The groups are shells around one centre, one inside the other: the same stretched ball of 5 dimensions in 10 sizes.
Some rows, each with its group after it:
[  0 -12 -25   9   4  -1  17  -2  15  17  -1  12 -17   2   4 -14  -7 -10
   9   2]
Domad
[ -1   7  58 -16   4  -6  14  40  17   6   7 -22 -25 -21 -42  80   1  12
 -60  24]
Terab
[ 30 -23  -9   5 -30  -7 -10 -46   1  -7  13  13  37  20  -5 -13   9  -2
  12 -34]
zalu
[  4  -6 -27   2  16  -7   2 -57  -7  11  -6  -7  24  21  19 -46 -14   4
  46 -34]
res
[  1  -3   4   0   3  -5  14  12  18  12  -1   2 -18  -5 -16  23  -3  -3
 -14  13]
vofa
[-14  20  46  -5  40  -6  27  16   4   2 -12 -29 -19   2   6  35 -17  30
 -13  12]
vofa
[-40  28  38 -12  79   1  43  19  -7  23 -16 -56 -44  -9  26  12 -38  35
  -2  10]
napo
[ 44 -36 -12  -5 -57  -9 -29 -63  -2  -6  27  13  57  15 -29  -8  20 -13
   3 -51]
napo
[ 17   2   6   2  -5 -16  -5 -34   9  -7  -9   6  30  22 -12   9   2   7
  17 -11]
kuz
[ 20 -26  -5 -13 -31  -5 -11 -25   5  13  23  -2  16  -8 -35  11   9 -14
 -18 -25]
kuz
[ -1 -18  20 -20  -5   4  10  15   3  25  27 -27 -24 -28 -29  31  -3  -3
 -47  -9]
liv
[ 40 -39 -28  -1 -53  -6 -25 -67  -3  -1  27  17  52  17 -17 -28  16 -16
  14 -54]
Terab
[-18  -3  38 -18  27   7  28  30  -2  24  16 -43 -41 -27  -7  34 -16  14
 -46   2]
napo
[ -1  18  63   2  16  -8  24  41  20 -11 -10  -9 -21   1 -14  73  -3  27
 -39  33]
kuz
[ 16 -24 -62  12  -4  -5  -5 -80  -8  11   0  14  39  32  30 -82  -8 -10
  68 -51]
Terab
[ 19 -12 -22  15 -10  -8   1 -40   7  -4  -4  21  25  27  12 -26   0  -1
  32 -20]
zalu
[-11  11  20  -4  39  -4  20 -16  -6   7  -9 -29  -4  10  19  -3 -20  25
  13 -11]
neb
[ -6  10  17   8  35  -3  25 -16  -4  -3 -13 -16  -1  20  34 -12 -19  28
  22  -9]
res
[ 21  -6  39  -8 -20  -9  -5 -10   6 -10  11  -7  20   5 -29  44   9  12
 -28 -10]
Terab
[-35  22  26  -5  65   1  44  34   6  24 -17 -36 -54 -12  18  18 -31  23
  -9  25]
neb
[  8 -18  -3  -4   0   1   6 -31  -8   9  14 -14  10   5   9 -20  -7   5
   6 -33]
neb
[ -5  23  72  -2  16  -9  28  64  29  -7 -11  -8 -37 -11 -31  98  -1  23
 -58  52]
napo
[-31  25  53  -6  52   0  46  68  19  17 -14 -30 -66 -22  -6  64 -21  23
 -44  48]
kuz
[  4   2  15   3   3  -7  14  13  19   3  -5   4 -12   1 -15  32  -2   4
 -14  16]
zalu
[  1  17  42   2  21 -11  16   4   9 -10 -14 -11   0  14   0  37  -7  26
  -6  10]
vofa
[ 32 -37 -46   7 -41  -4 -15 -61   1   6  18  24  39  18  -4 -44  10 -21
  28 -45]
teres
[  8 -11  34  -3  -6   2  15  14   5  -1  15 -11 -11  -5  -8  33   1  13
 -35  -4]
liv
[  9  -9  26  -7  -1  -2   7 -11  -3   1  13 -18   6   1  -6  17  -2  14
 -17 -19]
teres
[-16   4  34  -5  35   5  33  20  -2  12   3 -33 -33  -9  16  17 -19  24
 -22   1]
Domad
[-11  14  34  -6  25  -6  24  32  17  11  -9 -16 -31 -10 -17  49 -10  12
 -27  27]
zalu
[  7   1  40  -6   6  -5  10  -4   0  -4   6 -19   5   4  -7  31  -3  21
 -19  -9]
teres
[ -6   8  15  13  29  -2  30   5   7  -2 -13  -4 -15  15  28   0 -15  22
  10   7]
teres
[ 36 -23 -45  16 -35 -13 -19 -73   6  -8   0  36  55  37   2 -44  10 -13
  50 -38]
Domad
[-15   0  15 -17  17  -1  20  32  15  31   6 -22 -42 -29 -32  41 -10  -5
 -38  20]
liv
[ -5  -4  41 -20   5  -1  14  29   8  18  16 -30 -28 -27 -35  56  -4   6
 -54   8]
Terab
[ 41 -23 -25   5 -42 -16 -27 -77   1 -11   8  23  66  33 -13 -25  14  -8
  35 -46]
liv
[  4  -2 -16   3   7  -9   6 -22  11  11  -8   6   5  10  -4  -8  -6  -3
  20  -5]
res
[ 29 -19 -34  11 -20 -11 -14 -75  -3  -6   0  19  53  36  11 -47   3  -3
  50 -44]
res
[ -4  -7  -4   4  10   1  21   9  12  14   0   0 -22  -3   3   3  -9   0
  -5   5]
vofa
[ -1  23  35   2  30 -15  13 -12   6  -9 -21 -13  10  21   4  25 -11  28
  12   6]
Domad
[ -3  11  41  -8  22  -7  15   2   3   1  -4 -25  -4   2  -7  34 -10  23
 -15   1]
neb
[  0 -18 -21  -9   4   0   5 -30  -4  25  12 -14   0  -4  -2 -25 -10  -7
   9 -28]
vofa
[ 34 -16  17   3 -30 -10 -13 -48  -3 -20  12   6  50  27  -6   4  11  12
   6 -37]
napo
[-14 -18 -12 -11  23   9  21 -13 -12  32  17 -32 -23 -14  16 -30 -20   1
  -1 -27]
liv
[-32   9   4   3  60   7  46  17  -2  24 -11 -29 -47  -4  40 -18 -33  20
   9   7]
Domad
[ 16 -20  -9  -5 -11  -3  -5 -48 -10   7  15 -10  27  10   1 -24  -2   2
  13 -43]
res
[-27  30  61  -4  58  -3  41  42   8   5 -18 -37 -43  -6  10  51 -24  37
 -25  31]
teres
[-34  14  39 -11  55   6  45  47   4  26  -3 -43 -61 -24  10  32 -27  22
 -33  22]
kuz
[ 19 -13   4   6 -21  -6   3  -7  15  -3   6  16   9   8 -14  17   7  -2
  -8  -3]
zalu
[ -6  -1 -14  12  22  -1  24  -7   8  11 -10   3 -14  11  22 -20 -15   5
  21   1]
neb

New rows, each followed by its group:
[ 39 -22 -24  10 -38 -13 -21 -70   2 -13   6  26  60  35  -4 -28  13  -6
  36 -42]
teres
[ 14 -10   2   8   0  -3   7 -35  -5  -6   4  -1  22  22  20 -19  -4  14
  18 -29]
res
[  6 -13  34 -18  -9  -1   5   8   3  11  22 -24  -9 -18 -31  42   2   5
 -45  -9]
Domad
[-10  20  43   7  39  -5  31  14   6  -8 -17 -17 -16  13  21  26 -17  34
  -3  14]
teres
[ 15 -38 -60   0 -22   1  -6 -53  -1  26  19  11  16   4   0 -57  -1 -26
  28 -43]
liv
[-29  24  47  -4  63   1  43  28  -2  10 -14 -42 -40  -4  26  24 -29  37
 -13  15]
Terab
[-51  28  31 -14  85   3  52  46   4  38 -18 -54 -72 -25  15  24 -40  24
 -17  31]
napo
[ -2  -8   0  -8   1  -3  11  11  15  22   6  -5 -21 -15 -26  23  -3  -9
 -20   8]
teres
[ 31 -33 -28   0 -40  -6 -17 -54   1   4  20  15  38  13 -15 -24  11 -16
  13 -42]
neb
[-32  19  44 -14  53   1  40  49   9  25  -7 -42 -58 -25  -6  48 -24  20
 -38  30]
res
[ 39 -40 -29   6 -58  -4 -17 -39  10   0  25  31  33  10 -22 -12  20 -22
   0 -33]
liv
[ 39 -37 -66  16 -41  -8 -22 -92  -3  -2   9  36  62  38  13 -75   9 -20
  63 -59]
liv
[-30   7  44 -21  46   7  36  40  -2  30   9 -54 -55 -32  -5  38 -24  19
 -46  11]
napo
[-40  32  39  -9  78  -2  44  29   1  22 -22 -48 -49  -9  21  22 -36  33
  -5  23]
Terab
[ 16  -9  15   6  -3  -4   6 -28  -3 -11   5  -3  21  20  13  -4  -2  18
   7 -25]
kuz
[ 15  -5  12   1 -14 -10   2  -2  17  -1   1   9   5   4 -24  31   6  -1
 -13   5]
zalu
[-22  13  14 -12  41  -4  25  15   8  27  -9 -29 -34 -14  -8  20 -21   8
  -9  14]
kuz
[  7   1 -11  18   6  -7  15 -10  17  -3 -15  21   1  21  13  -7  -5   4
  22   6]
Terab
[ 18 -21 -18  -6 -25  -8 -10 -29  10  13  12   8  16   0 -29   0   6 -17
   0 -19]
kuz
[  6 -16  10   0 -13   3  16  25  17  12  15   4 -26 -15 -19  30   2  -6
 -36   9]
liv
[-29   3  26 -19  42   6  35  38   3  35   7 -44 -57 -33  -7  29 -23   9
 -39  13]
Terab
[ 28 -13  -6   2 -27 -14 -14 -42   9  -7   3  15  38  20 -20   3  10  -4
  13 -22]
res
[ 13  11  23   7   1 -15   6  -4  19 -12 -16  11  12  18 -14  35   2  12
   1  14]
kuz
[ 36 -14   4  17 -31 -10  -7 -43   5 -26   2  25  46  36   7  -6  12  10
  19 -26]
liv
[ -9 -11 -36  -8  22  -2   8 -40  -6  33   2 -18  -2   0   9 -45 -19  -8
  31 -28]
liv
[-36  25  49  -3  58   4  53  76  20  20 -14 -30 -77 -25   3  59 -25  23
 -44  52]
napo
[ 40 -30 -10   8 -44  -6 -15 -56  -1 -15  18  19  50  26  -2 -19  14  -1
  14 -45]
Domad
[ 42 -29 -24   9 -50 -11 -22 -59   7 -12  13  31  54  28 -13 -19  18 -12
  21 -38]
teres
[  3  -4  41 -11  -1  -1  14  22   8   6  14 -19 -17 -14 -24  50   0  11
 -45   5]
res
[ 17   0  13   4   5 -11  -1 -53  -8 -15  -5  -7  41  33  17 -15  -5  23
  30 -33]
liv
[ 14  -4   3   8   5  -8   3 -47  -6 -10  -4  -2  32  30  22 -23  -6  18
  31 -31]
res
[ -5  -9 -25   0  16  -2  14 -20   3  23  -1  -6  -9   2   9 -27 -14  -5
  20 -12]
zalu
[-10  -3  27 -15  11   1  20  34  13  23  11 -23 -38 -27 -28  46  -7   1
 -46  15]
res
[  5 -14 -31   9   5  -1  11 -32   2  12   0   7   5  14  19 -40 -10  -4
  31 -21]
zalu
[-14   3 -11  -6  38  -4  16 -30  -7  22  -8 -25  -4   6  18 -29 -23   9
  29 -19]
teres
[ -3   0 -17  14  25  -3  21 -23   3   6 -13   3  -1  21  32 -33 -16  10
  37 -10]
vofa
[ 13  -3 -19   2   6 -13  -7 -65  -5   1  -9  -1  40  29   9 -34  -7   6
  47 -34]
liv
[ -3  17  35   5  21  -9  23  24  19  -4 -16  -2 -17   6  -6  45  -7  18
 -14  27]
vofa
[ 36 -18   0  10 -35 -11 -12 -45   5 -18   7  21  46  29  -7  -3  13   3
  14 -29]
res
[ 22 -33 -14  -8 -30   0 -10 -41  -5  11  27  -4  23   0 -14 -17   6 -10
  -4 -43]
kuz
[ -4 -10  -6  -6   6  -1  13   3   9  23   7  -9 -20 -12 -12   6  -8  -7
 -11  -1]
zalu
[-31   6  28 -19  51   6  34  21  -7  32   6 -53 -46 -25   7  14 -28  18
 -25   0]
liv
[  8 -11  35 -15 -19  -3   7  36  20  12  19  -8 -24 -26 -51  69   8  -5
 -63  17]
liv
[-16   7  -4  -6  49  -3  18 -41 -16  18  -9 -36   3  12  31 -38 -28  20
  37 -29]
napo
[  5  -4  19  -9  -4  -7   7   9  14  10   6  -7 -10  -9 -29  38   1   0
 -27   7]
zalu
[-29  31  37  -9  63  -8  32  19   7  16 -24 -37 -32  -3   5  31 -27  27
  -2  23]
liv
[ -5  -3  20  -1  12   1  24  24  11  11   4 -10 -28  -9  -4  26  -8   7
 -25  11]
zalu
[ 24 -21  -8   5 -37  -6  -3  -1  22   3  12  25   5   0 -31  22  13 -16
 -18   1]
liv
[ -6   9  -9  11  39  -6  18 -43  -8   2 -19 -11  13  30  43 -42 -22  22
  52 -21]
teres
[ 19   7  48   7 -15 -12   8  24  26 -20  -5  15   1   9 -28  70  11  14
 -33  26]
liv
[ 26  -9 -21  11 -13 -14 -11 -66   1 -10  -6  17  50  37   9 -33   2   3
  47 -34]
teres
[ 19 -33 -32  -5 -20   0  -9 -62 -12  14  22  -4  31   9   3 -46  -1 -10
  22 -55]
kuz
[ 41 -25  -8  -2 -54 -14 -26 -45  12  -7  16  23  47  14 -40  12  21 -15
  -2 -28]
liv
[ -2  -2 -11  -1  23  -6   9 -43  -8  11  -5 -16  14  16  19 -32 -16  10
  33 -28]
vofa
[ -3  14  50   3  19  -5  27  37  17  -6  -8  -9 -25  -1  -6  56  -6  24
 -32  28]
res
[ 46 -30 -19  15 -50  -9 -19 -66   1 -21  13  32  61  37   2 -27  17  -3
  27 -46]
liv
[-28   4 -23   4  53   4  37  -1   0  31 -13 -18 -38  -1  36 -38 -31   6
  27   1]
Domad
